All groups share one centre, and each spreads out both ways along 12 directions, with some noise.
In the rows, zero is written as 128.
Some rows, each with its group after it:
[115  83 124 136  92 132 147 143 169 122  96 135  83 168 149]
(2)
[131 132 103 145 166 112 152 129 149 158  89 121 155 140 103]
(1)
[123 124 173 146 114 114 180 135 131 113 145 135 186 129 113]
(1)
[158  87 150 140 107 134 193 110 100  93 152 110 163 106 133]
(1)
[140 139 116 150 133 126 137 132 135 132 122  99 141 109 119]
(4)
[133 149 134 109 153 144 135 133 149 136 134 102 163 228 173]
(4)
[145 150 124 127 160  63  84  86 115 166  77 119 141 192 115]
(0)
[188 123 106 106  73  88 110 143  99  96 132 117 114 109 137]
(4)
[110 153 173  92  58  94 125 153 145 151 181 108 119 111 105]
(2)
[116 110 135 185 112 174 170 101 105 101 124 187 171 135 109]
(2)
[136 103  94 149  96 121 120 145 142 158 135 125 137 135 139]
(2)
[151 135 124 142 125 123 146 156  80 102 142  88 154 139 142]
(2)
[166 115 186 156 147 127 126  51 132  71  77 124 114 183  88]
(3)
[132 147 148 164 117 143 153 128 117 111 122  71 134 160 108]
(4)
[ 85 134 153 179 100 148 130 127 116 125  82 146 174  99 157]
(1)
[ 95 150 173 162 131 174  66 164  85 118 117 107 164 183 134]
(1)
[142 125  97 180 159 139 178 131 114  80 141  92 128 176 188]
(2)
[155 129  96  81 116 129 148  89 127 142 167 104 103  82 172]
(3)
[144 136 134 137 137 115 136 131 195 158 109  93 175 153 124]
(0)
[134 125 154  99  81  72 124 155 133 134 142  83 138 117 173]
(3)
[111 158 141 167 179 174 127 199 123 114 130  78 164 137  78]
(0)
[158 146  68 110 119 133 161 158 116 143 148  95 110 183 102]
(4)
[131 115 131 108 127 117 165 157 102 121 130 105 111 116 108]
(0)
[144 111  68 114 196 108 156 157  86 143 178 153 163 216 156]
(4)
[137 129  96 153 156 129 111 187 137 141 190 105 177 114 147]
(3)
[ 99 138 167  57 126 100 104 216 146 163 141  82 165  71 166]
(1)
[149 151 164 109 116 150 123 127 101 120 129 110 177 139  96]
(2)
[122 123 150 118 138 124 144 103  86 173 148 122 175 151  84]
(3)
[149 107 126 140 122 144 171 141 127 105 153 150 159 144 103]
(0)
[153 143 119 148 133 122 170  80 123 123 125 114 157 134 130]
(2)
[158 117 147 103 144  95 152 134 101  77 145 128 127  78 142]
(4)
[116 105 143 181 161 116 130 135 143 131 103 123 117 125  71]
(0)
[130 132 167  80 110 110 173 114 118 106  86 139 119 146 108]
(3)
[158  81 111 107 116 140 194 147 113 108 160 147 131 112 117]
(0)
[ 86 116 134 173 145 162 100 164 110 143 101 153 182 118 135]
(3)
[102 114 130 107  76 136 147 197  86 202 204 108 214 114 109]
(3)
[133 123 126 121 140 127 145 142 131 135 102  88 137 145 145]
(1)
[169 150  84  47 149  83 143 172  70 133 142  80 115 104 134]
(4)
[110 140 177 102 110 127 138 109  96 112 159 147 151 110 145]
(0)
[119 132 160  73 163 135 138 157 108 139 167 113 198 105 164]
(4)
[113 154 148  89  44 103 125 145 100 121  71 138  97  88 109]
(4)
[151 109 162  82  90 151 101 123 101 139 132 137 138 130  77]
(1)
[ 85  98 146 142  83  80 178 169  53 121 149 145 121  98 118]
(3)
[159 158  93 125  98 108 156  97  67 133  95 159 166 156  97]
(0)
[132  95 131 148  88 150 139 149 132 117 129 135 125 149 116]
(2)
[145 151  72 146 154  84 185 168 173 104 145 146 116 183 121]
(0)
[129  81 101 158  85 197  90 138 163 161 185 144 123  85 104]
(3)
[135 157 105 159 173 119 152 117 135 139 134  94 124  90  84]
(4)
[108 116 203  88 134 162 145 138 152 137  72 113 194 114 122]
(0)
[129 127 130 121 111 124 161 146 112 121 120 115 138 122 123]
(0)
[144 120  89 163 102 123 156 176  43 109 170 119 152 155 124]
(4)
[120 106 122 148 126 120 151 187 141 129 190 105 110  97  93]
(2)
[102 164 170 125 154 115 149 108 106 121 136 140 173 128 136]
(2)
[152 151 111 146 123 109 147 135 147 134 125 126 167 129  93]
(3)
[135 114 144 103  89 103 109 138  88 144 111 149 162  89 108]
(4)
[141 140 147  97 112 114 126 142  78 137  79 145 167 162  62]
(1)
[131 159  80 163 182  97 142 165 151 149 126 128 167 120 105]
(3)
[144 116 119 158 168 132 148  86 108 135 146 107 136 128 108]
(3)
[120 129 160 130 157 132 116 134 118 123 163 113 160 141 146]
(1)
[111 173 144 140 147 106 150 153  75 102  94  67 133 106 143]
(4)
[115 126 190  95 121  98 178 106 113 109 149 118 140 150 147]
(2)
[117 108 167  57 133 168 164 178 162 149 111 105 185  97 149]
(1)
[129 101 168 147 118 125 151 140  99  82 195 158 152  91 121]
(4)
[158 152  73  95 148 103 114 156 109 155 155 125 140 115 112]
(2)
[147 144 141 172 166  82 179 134 108 108  88  72 192 138 138]
(3)
[105 116 150 124 113  99 219 188  67  42 138 142 101 141 164]
(0)
[130 156 135 137  77  80 143 156 118  70 123  75  95 121 216]
(3)
[145  78 127 135 113  94 154 154 138 103 145 100  54 160 101]
(2)
[151  98 160 124 143  97  85 120  87 139 126  90 134 123  97]
(1)
[133  91 138 123 130 127 136 124  61 116 118 134 134 123 126]
(0)
[130 111 166 119 158  66 158 107 168 159 125 129 179  87 105]
(1)
[112 198 112 118  96 103 101 116 102 123 150 156 129 135 171]
(1)
[116 165 151 154 159 114 122 106 112 144 115 110 179 116 112]
(0)
[ 79 117 120 123 165 113 136 175 196 203 127 106 166  56 155]
(2)
[179 159  75 128  83 131 117 159  77 138 118  29 172 129 198]
(1)

New rows, each followed by its group:
[161  98 163 174  87 131  73 160 112 129 123  62 148 153  69]
(2)
[151 182 109  97 134 120 130 146 220 157 165 103 180 172 165]
(0)
[107 175 176 170 136 128  97  76 122 120 104 159 186 119 128]
(4)
[136 134 108 133 149 147 119 150 109 126 160 106 126 138 131]
(1)
[121 201  97 134 191 116 117 150 167 153 181 103 124  87  84]
(2)
[139 125 119 176 128 126 162 139 141  88 123  98 100 126 119]
(3)
[131 150  95 154 138 117 123 167  78 112 166 137 143 140 128]
(2)
[137 116 156 158 169 117 118 140 143 127 107  90 123 113  45]
(2)
[135 119 106 173  80 178 190 199 115 111 149  85 148  87  98]
(0)
[124 111 153 123 127 150 112 137 138 140 104 134 169 131 119]
(3)
[ 86 122  98 163 133 140 136 194 120 150 139 150 152  95 124]
(3)
[117 127 114 159 111 112 115 126 165 162 151 122 135 136 137]
(2)
[124 156 173 148 132 129 117  87 132 142 134 169 216 173  89]
(1)
[135 153 124 140 134 153 106 112 164 161 182 126 172 167 115]
(4)
[117 189 125 146 127  55 118 113 152 165 124 141 186 122 131]
(1)
[130 179 154 114  70 118 164 150  99 118 129 136 221 134 149]
(1)
[109 131 149 154  65 163 129 137 143 136 146 144 157 164 114]
(4)
[162 153 182 111 141  97 116  89 103 141 144  81 184 131  78]
(2)
[ 88 163 181 160 140 115 111 114 101 123 100 123 166 145 141]
(4)
[190 108 155 128 133  98 146 110  81 120 134  72 168 117  67]
(2)
[174 108 145 130  77  96 138 144 180 117 109 133 162 107  91]
(3)
[117 160 118 120 134 134 137 163  85 125 161 104 123  99 116]
(0)
[129 192  99 135 119 135 115 136 144 150  97 147 165 159  91]
(0)
[176 131  93 136 134 129 155 126  94 113 163  88 137 159 138]
(1)
[ 80 102 186 155 155 124 130 146 140 121 116 114 139 165 160]
(2)
[128 119 112 161 154 114 156 143 121 105 165 144 123 131 116]
(0)
[111 119 146  27  68 171 106 144  69 145  70 152 138 121 173]
(0)
[ 92 106 106 175  97 110 135 181 147 158 108 102 142 101 177]
(2)
[130 164 137 142  88  62 168 118  79 111 129 114 108 142  96]
(0)
[137 111 162 135 141 133 161 123 125  98 151 124 151 106 114]
(4)
[104  95 156 148 123 133 113 141 136 153 126 141 159 135 118]
(2)
[114 210  95 147 105 111 148 115 121 130 129 141 139  99 126]
(2)
[103 127 165 134 139 139 171 108 144 132 148 153 155 105  98]
(2)
[136  83 119 188 141 144 171 148 150  91 112 161 181 164 159]
(0)
[123  93 167 115 132 148 139 166 121 124 126 136 168 132 102]
(3)
[143 145 146 154 133 136 135 127  95 114 155 102 178 132 112]
(2)
[158 168 145  55 175 122 110 124 105 149 111 119 157 194  61]
(0)
[175  96 183 140 110 150 185  80 102  90 118 119 175 234  77]
(1)
[141 130 104 113 118 124 138 159 134 149 120  84 147 133 159]
(0)
[158  83 156  95  76 168 126 132 116 140  65  97 139 153  82]
(1)
[114 165 106 176 138 104 117 110 137 121 112 160 139 148 148]
(4)
[116 149 112 124 132 134 139 186 116 129 119  87 133 128 146]
(0)
[156 102 107 122  57 122 163 142  92 125 147 111 111 118 115]
(0)
[178 100  71  98 155 138 104 138 123 155 175 108 149 155 182]
(0)
[154  87 185  88 144 121 188 121 140 117 159  69 146 122 111]
(2)
[125 166 163 105 138  54 152 108  92 154 121 106 157 182  94]
(3)
[158 119 151  83 123 139 126  82 128 138 119 111 155 143 151]
(1)
[105  83 144 120 180 123 128 111 139 124 115 171 146 118 176]
(0)
[122 132 139 132 156 122 139 143 133 116 129 126 161 148 159]
(0)
[113 139 113 187 132 135  99 173 149 120 109 148 152 122 133]
(3)
[124  73 177  73 157 113 151 161 110 154 116  90 169 153 135]
(4)
[ 74  91 175 101 155 110 176 178 107 126 118 137 146 168 168]
(4)
[127 166 128 118 152 122 129 137 132 130 172 128 142 131 118]
(0)
[149  34 129  79 184 149 144 146 102 117 129 145 146 138 175]
(0)
[117 188 136 152 112 107 148 118 110 133  98 119 186 124 132]
(0)
[129 118  95 152 124  96 123 180 126 149 159  92 125 135 149]
(4)
[ 92 184  70 197 132 177 153 150  81 150 162 159 203 192 133]
(4)
[117 136 125 112 109 112 135 169 100 132  90 112 124 120 128]
(1)
[121 119 111 155 161 147 154 176 135 104 124 138 144 143 127]
(0)
[137 111 132 120  88 123 141 135 104 144 107  82 156 116 167]
(0)
[168  84 125  84 122 141 195 103 112 114 124 141 125 105  95]
(1)
[127 117 111 146 144 157 115 122 137 132 163 133 112 114 119]
(1)
[111 154 112 141 124 122 115 124 136 157 130 135 164 137 162]
(2)
[125 143 111 130 157 154  87 158 167 125 126 134 135 132 155]
(3)
[108 138 139 114 134 162 106 161 147 136 172 130 114 109 100]
(0)
[111 105 142 113 135 110 124 163  87 102 144 148 118 207 181]
(2)
[117 141 124 203 123 136 187 170 123  89 153 123 159 110 108]
(0)
[135 171  81 117 118 143 191 137 149 117  94 116 116  90 141]
(2)
[137 127 131 122 131 147 143 175 138 138 123  66 159 133 136]
(0)
[131 107 161 136 136  90 120 114 134 113 160 119 120 171 147]
(0)
